The rows of a group lie close to one hidden flat surface of 11 dimensions, which may be shifted away from zero. Surfaces can cross.
Some rows, each with its group after it:
[ -8  -1 -25   3  -9   3 -12  -9 -15  10  21  11   5   2   8 -20 -13  -3]  T
[ -4  14   1  13   1 -17  14   7   5   8  -9  -5   8  -4   8  -5   9   0]  N
[-17 -11 -16 -14 -17   8   2   1 -25   1   6  -1  10  -1  -9  19  11   2]  W
[ -1   6   7   2   6  12   9   6  12   5   6 -11  -8   2   8   7   5   3]  N
[ -4   8  -2   8  -6  12  19   4  -7   9  11 -13 -11   8  10   6  12   1]  V
[ -6   8   6  14   8 -10  12  10   1  17 -16  -7   6   4  -2  10   4   9]  N
[ 2  9 -5 13  3 11  2 -1  5 -4  8  7  5 -7 18 -3 -6  0]  W
[ -1 -15  -8 -12   8  12  -2  12   3  20  17  -3   8 -17   0  21  -4  -6]  W
[ -8  -3   8  -4  18 -11   1  -4   1  10 -16   7 -10   1  -5  -8   8  -9]  W
[  1  -5  -1 -16  -5  -1  -5  -7   0  -4  -3  12  -7  -9   3  -8  -6   3]  N
[  0 -11   7   4  18   4  -2   9   9  -1  -1   7  11  -8   1   6   3 -10]  W
[ -4 -18  -1   4   6  -5   0  14  -1  17   3  -8   1   4  -2  -6   6  -2]  N
[  0  -7 -14   5 -18 -11  -1   5  10  21   3   4   5 -28  -2 -10  -3 -20]  Z
[-10 -11   4   4   2   8  -6  -1 -11 -11  -4   2   8  10 -15   7  -2   9]  V
[ -5  14  -2  11  18  -9 -13   1   5  36 -18   2 -11  17  -5  11 -21  20]  V
[  8   1  -8   4 -22   6   7   5   4  -8  24  -9   3  -9   8  -7   5 -16]  T
[ -1  11   0   8 -10   5  10  -4   8   6  13  -4   6 -10  -3   6  -9   2]  W
[-18 -12 -15 -11  -9  21  -7  -8  -7 -12  -4   6  -6  -2   3 -13  11  -2]  T
[  7   0  -3  -4   2   8   6  15   3  -9   4 -24   3  -2   7   5   7   3]  V
[-13  22 -14 -22   2   3   3 -13  15  21  20 -16  -7  -7  -6   3 -12   9]  T
[ -4  17 -13   1 -19 -16   3  -1   4   3   0 -10   5  -1  -5   0   1   0]  V
[ 18   4  13  15   0  12  16   3  -3  -3  -7   4 -11  -6  22   1  -1   2]  V
[  6   9   1  -2  18  20   3  -1   6  15  -3   6  -6 -11  23  18 -13  14]  W
[ 20   8   1  -2 -10 -13  -6   1   4 -11 -13   8  -3 -11  10  -5  -1 -12]  V
[  1   1  -3   7  15  -2 -15  13  19  16   5  -7  -2   6  -1   3  -3  -6]  V
[ 17  20  12  12  -7   3   3 -10  21 -13   1   3  -8  -8   4 -12 -24   3]  W
[ -2   6  -9   3  -3   0  -2  -5 -13   2  -9  10   1   2   8  -2  -9  11]  N
[  1 -10   3 -12  -2  14  16  -8 -15  -1   1   4  -6  -9   3  -3  -2   7]  V
[  8 -13  25  -7   3   2  22 -25   5  14  19  14 -19   0  -9  11   7 -13]  Z
[-6 -4  3 10  1 -3  5 -4 -6  8 -3  4  1 10 -4  0  7  1]  Z
[ 13 -14 -12  14   4  10 -26  -1   4   4   9  22   4 -10  12 -16 -26  -2]  Z
[  6  -2   4  -7 -11  -1  10  -5   0   9   7  13 -12 -14   7  -4   2 -14]  N
[ -6   0  -1   0  12  -7   6   3  16  11  -1  -6  -1  -4   8 -12   6  -1]  N
[ -3   9  -6 -18  13   6  -7   9  27  10 -13 -23   0 -10  -9  13 -13  18]  Z
[ 13  23  12  -3 -20   9  27  -7  -2   5  -6  -1 -20 -12  12  21   2   8]  W
[  9  -5   9   0   9  -2   5  13   1 -11 -16   1   8 -13   9  13  11  -8]  W
[-28  -6   7  19  10  12   3 -16   5  11  13  15   1   9 -16   3  -3  -5]  T
[  7 -15   6  -9  16 -27 -21  13   7  -2 -26   6   5  -6 -11  -3   8 -15]  V
[  3   7  15  42 -16  -5  20  -4   1   4   1  19  16 -11   0   5  -5  -4]  W
[ -3   7  31  26  -4 -16  16  -8   1  -6 -21  15   2   7 -20  12  10  -5]  T
[ 18 -10   2  33  -7  25  -3  14  -1  -5  26  -8   5  10  13   4 -11   2]  Z
[ -7  -1  -2  18   1  -1  -5  19  16  14 -20   4   0 -17   5   1   7 -18]  Z
[-11   5  -9  17  15   5   2  -1   3  11   8  10  -2   3  19 -14   5  -7]  T
[ -3   2 -14  13  -5 -12  -3   3 -10  11   6   2   8   6  -1 -12  -3   0]  T
[  3   6 -16 -16   5  12 -15   6 -13 -18  -7  -7   0   4  20  -4   0  16]  N
[ -2 -12   2  -3  14  -7  -7   7  -2  -1 -12  -1  -1   6  -8 -13   4  -5]  W
[ 14  -3   5  15 -14  -5   3   8 -11   3 -11   6   1  -2   6  -3  -5   1]  N
[  0  -2  -5 -13   2 -21  -4  -6  -5  16   4   5   3  -4 -13  -3  -8  -7]  T
[ -1   3   7 -11  18  18 -10  -1   2 -15 -13  -1  -7   8   1  10  -8  16]  V
[-19   4  -6   0   8  17   0 -11 -12  -3   3   5  -1  13   4  -1  -2  15]  V
[ 11 -22  -6 -27  31  -8 -13   6   5  18 -10   6  -8 -13  13 -15   2  -8]  Z
[ -2  -2  -3 -21  -2  -8   3  -2  -4 -13 -11  -2   0  -3  -1   0  22  -9]  Z
[ -1   8  11   9  -8   4   2  -7  -4 -19  -7  15   1   0   6   4  -1   3]  N
[  7  -2   8  20 -14   5  10   6 -17  -1  -2   8   5  -1  -7  19  -2  -5]  N
[ -5   4  -7 -27  -8 -11  -5 -12  13   3   5  -5   5 -16 -25   2 -14   2]  T
[-11   0 -14   1   7  17   2  -6  13  11  12   4  -9 -10  17 -17   3  -8]  T
[ -1 -21   3  -1  22   3   9  15  -1  27  -3  -7  -6   1   2  -2   7  -3]  V
[ -1   3 -21 -11   6  25  -7  18 -12  10  -6 -21 -18  12  23   6   7  15]  Z
[ -5   4   2  -3 -11   9   4 -10   5  -7   9  -4  -1   0 -14   8  -7   3]  T
[ -5   8   5   3  -3  -1   1   6  -2 -24  -2  -1  24  -7 -13  20   3  -8]  N
[ 12 -14   1 -10   3  17  -6  10 -11   6  -5   2  -4  -9   5  23  -8   7]  W
[ 17   1   0   3  -2   6 -15  18  12   4   5 -15  -3   1   0   7 -16   6]  V
[  9  -1  -4   1  -6  -3   4  13  -1  -3  -7 -14   9  -7  -1   5   2   5]  W
[ -4  12  -3 -12 -14   9   7 -17  -1   2  -1   3 -11  -3  -5  10  -2   8]  Z
[ -8  -5  -4  17  17  24   1   2  13  13   9   5 -12   0  21 -10   4  -7]  T
[-12   3 -13   0   3  -9   5 -12 -12  12  -1   6   0   9   9  -8   8   7]  Z
[  5   0  -7  13 -16  -5  -6   8 -10  -3  13 -10  12   6  -6  -2 -11   4]  T
[ -1   4   7  -9  14  -1  -3  -5  -1   1 -16  19  -2 -12   0  12  -9  -3]  N
[ -3   5 -17   7 -27   5  -3  19  -7  30 -26  -8 -16 -13  -1  10  -5   3]  Z
[ -6   2  13   3   5   4  10 -31  13  -7  19  21   1   0  -4   4  -4  -5]  Z

New rows. What belongs after each?
[ 10   5   1 -10   9   1  -1  -1   8   9  -7  -3 -21  -2   9 -18  -6   0]  W
[  4  -7   9 -19  18   0 -14  -1   6   4 -24   3 -14   2   0  -1 -10  20]  N
[ 19  -2 -14 -18  -8  25  -1  15 -18  12  24 -10  -5 -16   4  24 -13  -7]  N
[-14  12   2   9  13  10  -1 -10   0   2  14  10  -7  16   9   4   2  -2]  T
[ 11  -3   9  10  -7 -12  13   5 -14  11   2   9 -11   4  -1   4  15 -21]  T
[ -5 -14  13  -1  23  -3  -2   1  16   0  -3  -3  16 -11 -20   2 -10   0]  V
[  6 -12   6 -12  18  19   2   8   5  -7   1 -10  -3  -6   5   1  -1   3]  V
[  5   4  31   9  23   8   6  -5  21  -2 -15  18 -24   0  22  -2   8  -4]  N
[-15  -2  -4 -11  20  16  -2  -6  -2  -4   7  -1   2   3   5  -1   0   4]  V
[  9   2   4   5   7  -5 -10   2 -20 -15   5  22   2  12  10  -2   4 -14]  T
[  5   0   2  -8   5 -14   0  -1 -11   8 -11  15 -11  -1   6  -7   7 -11]  T
[ -1 -26  -4 -27   4  -4 -14   0  -8  -7  -3   3   9 -13 -20  -5  -8  -5]  V
[  1  15   6   6   3  -4  10  -4   2  11  14   5  -7   2   8   2   4 -12]  T
[ 12   9  -4   1 -12  -3   0   7   5  -1  21 -13   7  -3  -1   2  -8  -8]  T
[ 16  -5   2  30 -17 -21   5  24  10   7  -8 -27  15   3   0 -15  -8  17]  N
[  0 -15 -18 -17  -4   0   8 -11 -24  13  -2   7   1 -13   3 -15  -9   9]  V
[ 16  -9   6 -19   6  11  -3   7  20   1  -8  -7 -20 -18   5   0  -6  -2]  T
[ -2  21 -16  12   3  16   1   5  -7  -5  10   1   4   1  31  -4  -3   5]  N
[ 10   4  -2 -23   3 -15   1  15   2   1  20 -19   0  -3  -1   6  16 -24]  T
[  5 -11   0 -14   5  13  -5   7  11   5   6 -12  -7  -6  -4  10  -1   0]  Z
[  6  -6   4  -5 -15  -2   3   7 -10  11   6 -13  -8   8 -20  17  -2   3]  T
[ 10   7 -11  14   1  -6   2   2  -4  11   2  17  10 -21  19 -10 -12 -11]  N
[ 23  18  10   3 -20  -2   3 -18 -13  -9 -21  18 -30   5  11 -20 -15   8]  W
[  5   6   6   7   6   2   5   3   2   2 -15   2   9 -12   9  22  -9  15]  W
[-11  16  -3 -17   0  -3   3  -8   8  -8  -7 -14  -3   4  -7  -6   5   7]  W
[  7 -23  17 -10  20   5   0  11   8  24  -4   3 -24  -6   4   3   3  -8]  N
[-10 -15   9  -3  12   2  -2   2   9  12  11  -4  -9   1 -22  -5   3 -18]  W
[  9  -6   9   5   6   6   2 -16  10  -9  24   6   5   1   3  -4  -7   1]  Z
[  1 -28  -9  -4  -1 -10 -26  19 -11  -9 -16  -9   9  14   2 -25  -1  16]  N
[ -4  -5  -3  12  13   8  -5   4  12  21   8  -6  -7   9  20 -17 -10  17]  N
[-11  -7   6  14  -1  -8  -2   5   4  -5  -8 -13   1  20  -2 -11   8  20]  N
[  3  -1  -5  17   7  -3  -5  18  -9  -3 -11  -2  21   1   4   5  -6   3]  N
[-17   5   5 -11  13  -1   0 -12  10  10  -4  -5  -8   4 -18   1  -4   6]  W
[ 14  -5  -5 -21  17  -1 -21   4   4  10 -12  -6 -13  -2  -1 -16 -24  13]  W
[  4   2   2 -17  -5 -10   4   1  13   4  -7 -14  -7  -7  -4  -2  -1  11]  N
[ 10  -2   4   6  27  10 -19  15   7 -11  -4   6   5  -5  18   0 -11   1]  N
[ -9 -13   6 -19   8   1  -9   4   8  -5  -3 -12  -2   5 -13   6   3   9]  N
[  2 -18  -2  -9   9 -13  -6  13   8  16 -11  -9  -8   3   7 -18   5   4]  N
[ 15 -14  10   0   4 -18  14   9  -4   7 -19  -3  -1  -1   1  -1  17  -9]  Z
[  5   1   5 -25 -11   6  -1   0   5 -12   1 -24  -8   1 -25   9  -6   8]  W
[  9  14  11   8 -14  13  -5 -10  15 -18  17   8  -1  -8  -2   9 -14  -5]  V
[ -8  -4   2  11   8   8  -8   1   4   4 -11  -3   1   9  -8  -2 -11  20]  T
[-7  6  4 18  3 17  4 -5  0 -5  4  0 -2 15  5 11  3  8]  Z
[ -3   6   0  27  -5   1  14  -1  18  14  -8  -1  -1 -10  11 -12  -1   4]  T
[ 12 -18  10   5 -18   2 -11   3  -6  -8  -6   8 -11   5  -1  -9 -10  10]  N
[  7  -9  16   9  -2  16  -3  -4   8 -10  12   9  -7  -3  -7   1  -8 -12]  W
[ -9  -2  15   6  13  -7  -7  -7  10   0 -19   8  -6   7   2 -12  -5  14]  N
[ 15   9  -2 -19 -18  -7   1  -9  -5  10  13   6 -10 -13  -6   3 -16  -3]  T
[ 14  13   5  25 -21  -3  -1   7   4  -8   7  11 -13   6  14   2  12 -26]  V
[ 26 -16  22   2 -17  -7  10  -6  12 -10  10   8   3 -19 -11   3  -1 -19]  Z
[ -4   5  10   4   4  27  -7  -7  17  -7  26  -6 -14  11  -4  -5 -10  -5]  W
[ -8  10   6 -15  25  10 -15  -6   5   0 -16   0 -14  13  -6  16  -8  19]  V
[  5  -4   7  15 -14 -10  21  17  -8   3  -4 -23  -6   9 -10  -4  28 -14]  W
[-13  -5   0 -12  11  12   4   1  -3  24  12  -6  -6  -3 -14  23   0  -2]  N
[-12  10 -14   4  10 -11  -4   3 -19   0  14   1  10  21  10  -5  18 -14]  T
[-12  10  -1  18   5   9  11  -8  -9   2  -1   0   6  13   5  -2  -2  18]  V
[-16   9 -14   2  -6 -10  16   3  18  12  -5 -35   7  -5  -9  -6   6  14]  T
[-27   7  -4   1 -30  -8   8  -3  -8  13 -30   6  -6 -10 -34  22  10  -3]  Z
[-24   5  -1  11  15 -15  10 -12   8   5 -20  22   4  -3  12 -21  20 -14]  T
[ -1 -11  18  11   2   1  -9  -1   7  -7  -2   5   4   5 -28   2 -13  -1]  W
[  3   5   5  -1  -5   5  -1  -7  -8   3   3   4  -8  10  -5   8 -10   9]  T
[  2   1  -6 -15   7   6  -4  13  -7 -14  -9  -7  -1   6  12   4  12   5]  N
[  0  24   4  -3 -13  -8  16 -11   1   4  25   0  -3   2  -5   9   3 -17]  T
[  7   2  16  19   7  -7   4   6  27  11  -3  -9   1  -5   1  -4 -15  12]  N
[ -5   3  -3 -13 -17  -6   6  -5 -29  -7 -28   5   0   5 -10  20   3  20]  W
[-5  6 -2 -1  6  1 -6  3 -7  2  5 -4  2 12  1  3  1  0]  T
[  5  15   2  -8   0 -10   0  -9  16 -14   4  14   3 -19  11 -11  -1 -17]  T
[ 15 -23  10  -5 -17 -15   2  10 -10  -6 -19  -8   6  -2 -24  12   5  -1]  Z
[  8  10   3  22 -16   8  21  13  -9  -4   0 -12   5  -2  13  18   9   4]  W
[  5 -16  10   1   2   9 -17   6  -5 -20   4  20  -5   1   1   1  13 -28]  V
[ -4  -5 -12 -10  -4  -1   2   4 -11  17 -11 -13 -15   9  10  -9   6  17]  N
[-21   5  -1  15  -2 -16  -7 -15  14  -3 -11  24  21 -13 -22  -3  -9  -7]  Z
[ -7 -11  15  -3  -6  17   5 -12   9 -15  24   7  -4   3 -17  15  10 -14]  Z
[ 12   7  -2  -1 -13  -8  14  15  -2   4  -8 -24   7  -9  -2  13   4  11]  W
